Each new row is followed by what is left after taking away its nearest point in the smallest flat space through zero that holds the last named rows.

Q12, 3 rows:
[[-20.3  24.8  14.2  12.3  -6.6  14.0 -22.1 -28.5  -9.8  -6.6 -22.5  16.0
   -9.8 -26.2]
 [ 25.8 -18.5 -10.6   9.3   8.7 -32.2  13.3 -11.4  18.8  -3.7  -9.5 -22.7
   -4.3   2.3]
 [  7.3  -7.2   2.9   6.1  27.6  12.4   5.8  13.0  19.3  12.0  -5.8   6.3
   23.5 -14.9]]
New rows:
[  0.0   0.6  43.4   4.1  -9.4  -6.7  -6.2  -3.1  -3.6 -15.9  -0.2   2.3
 -31.7  20.2]
[  5.8  -5.9  43.7   5.8   6.8  -0.3  -0.7   8.1   7.9  -8.1  -0.4   4.7
 -17.0  14.8]
[  4.1  11.6  -6.6  -2.3  -8.6   5.5   4.9 -21.3   8.3  10.9  24.8   0.0
   0.2  -3.1]
[  5.6  10.4  -6.5  -1.1  -5.2   6.0   5.8 -20.5  11.1  12.1  23.5   0.1
   2.7  -5.0]
[ 12.0  12.8   2.3   8.7   9.5  40.7  16.9  -9.1  -1.1 -43.4  -8.0 -43.4
  -7.1   0.5]
[ 10.2  12.2   2.2   4.6   9.6  45.7  18.1  -1.1  -2.9 -41.0  -2.0 -41.1
  -3.7   4.2]
[-12.1  -1.2  -5.1 -19.0  -4.0  12.7   4.9 -43.4  20.7   2.3  -9.3   0.7
  -4.3   5.7]
[-10.5  -5.8  -7.1 -24.4  -1.1  16.5   9.6 -30.5  21.6   6.4  -0.5   1.1
   2.1  12.2]
[ -7.9   6.0  -8.5   9.0  -1.7   2.8 -33.5  16.2   6.6 -37.4  18.6  -0.9
  -3.4   2.0]
[ -1.5   1.3  -9.6  12.8   6.1  -0.8 -30.2  15.7  14.5 -35.7  14.5  -3.7
   0.6  -1.7]
[  2.6  13.2  10.6  10.4   5.5  14.9  -1.1   3.3 -11.2 -23.4 -22.8  27.0
 -18.4  30.8]
[ 12.5   4.0   6.8  11.5  14.1   9.0   6.3   8.5  -1.9 -20.5 -22.2  21.3
 -12.7  32.4]

Q472, 3 rows:
[[ 10.5 -22.4  41.8  25.6   6.2  14.7  -7.3  -7.4  16.3 -33.2 -39.4   3.4
   20.9  -5.0]
 [ 19.1   4.4  34.0 -14.9   4.9   8.3  -6.2 -24.9  -1.4 -12.5  21.2 -32.5
  -13.5  -0.3]
 [ -8.3  18.3  20.0  34.3   6.4 -31.0   7.2  -2.6  18.9  10.5 -23.5  11.2
    9.5  31.7]]
New rows:
[ -0.3 -14.9   7.2 -34.3 -20.5  26.5 -13.7 -32.3   6.3  13.1  17.2   1.3
  -0.5   4.8]
[ -8.9 -11.5   4.5 -16.7 -19.7  14.3  -9.6 -25.2  13.8  19.1   0.3  16.1
   8.2  15.1]
[26.0 24.0 -9.9 16.7 -1.0  8.7  5.1  0.0 -5.0 23.7 -2.5  8.5  3.5 12.3]
[30.9 15.0 -5.8 12.2 -1.3 20.0  1.6 -1.6 -6.8 14.0 -3.3  5.1  4.6  3.0]
[ -8.3  -7.3 -10.6  -5.3  -8.8  -3.0 -15.4  15.8 -22.3 -10.9 -11.6  -4.0
 -32.3  -8.8]
[ -7.5  -1.3   2.2   3.4  -5.9 -11.0 -14.3  10.7 -16.3 -10.4 -16.2  -5.9
 -31.2   0.9]
[ 14.2   1.5  -5.1  12.5  -0.4 -22.0 -17.4 -20.4  31.9 -18.8 -25.9  -7.7
 -13.1 -10.5]
[ 11.0   3.0 -23.2   1.2  -3.7 -20.5 -16.3 -15.2  24.3 -11.2 -14.0  -7.0
 -18.6 -15.4]
[ 24.3 -28.5  -9.8   5.6 -11.8   1.6  -4.5 -25.0   4.4  18.2 -16.0  12.5
  20.5 -19.4]
[ 24.4 -15.6  -7.8   2.1 -10.7  -8.5  -2.2 -30.6   3.8  27.6  -3.6   4.9
  12.5  -9.8]
[-32.8  -5.1 -30.2   5.4  19.8  15.1 -16.8  27.2   9.9 -10.6 -23.1  -7.8
  -1.1  -8.3]
[-25.4   7.7 -10.7   1.8  23.7   7.8 -17.0  12.2  11.8  -8.8  -9.6 -25.4
 -10.6   2.4]
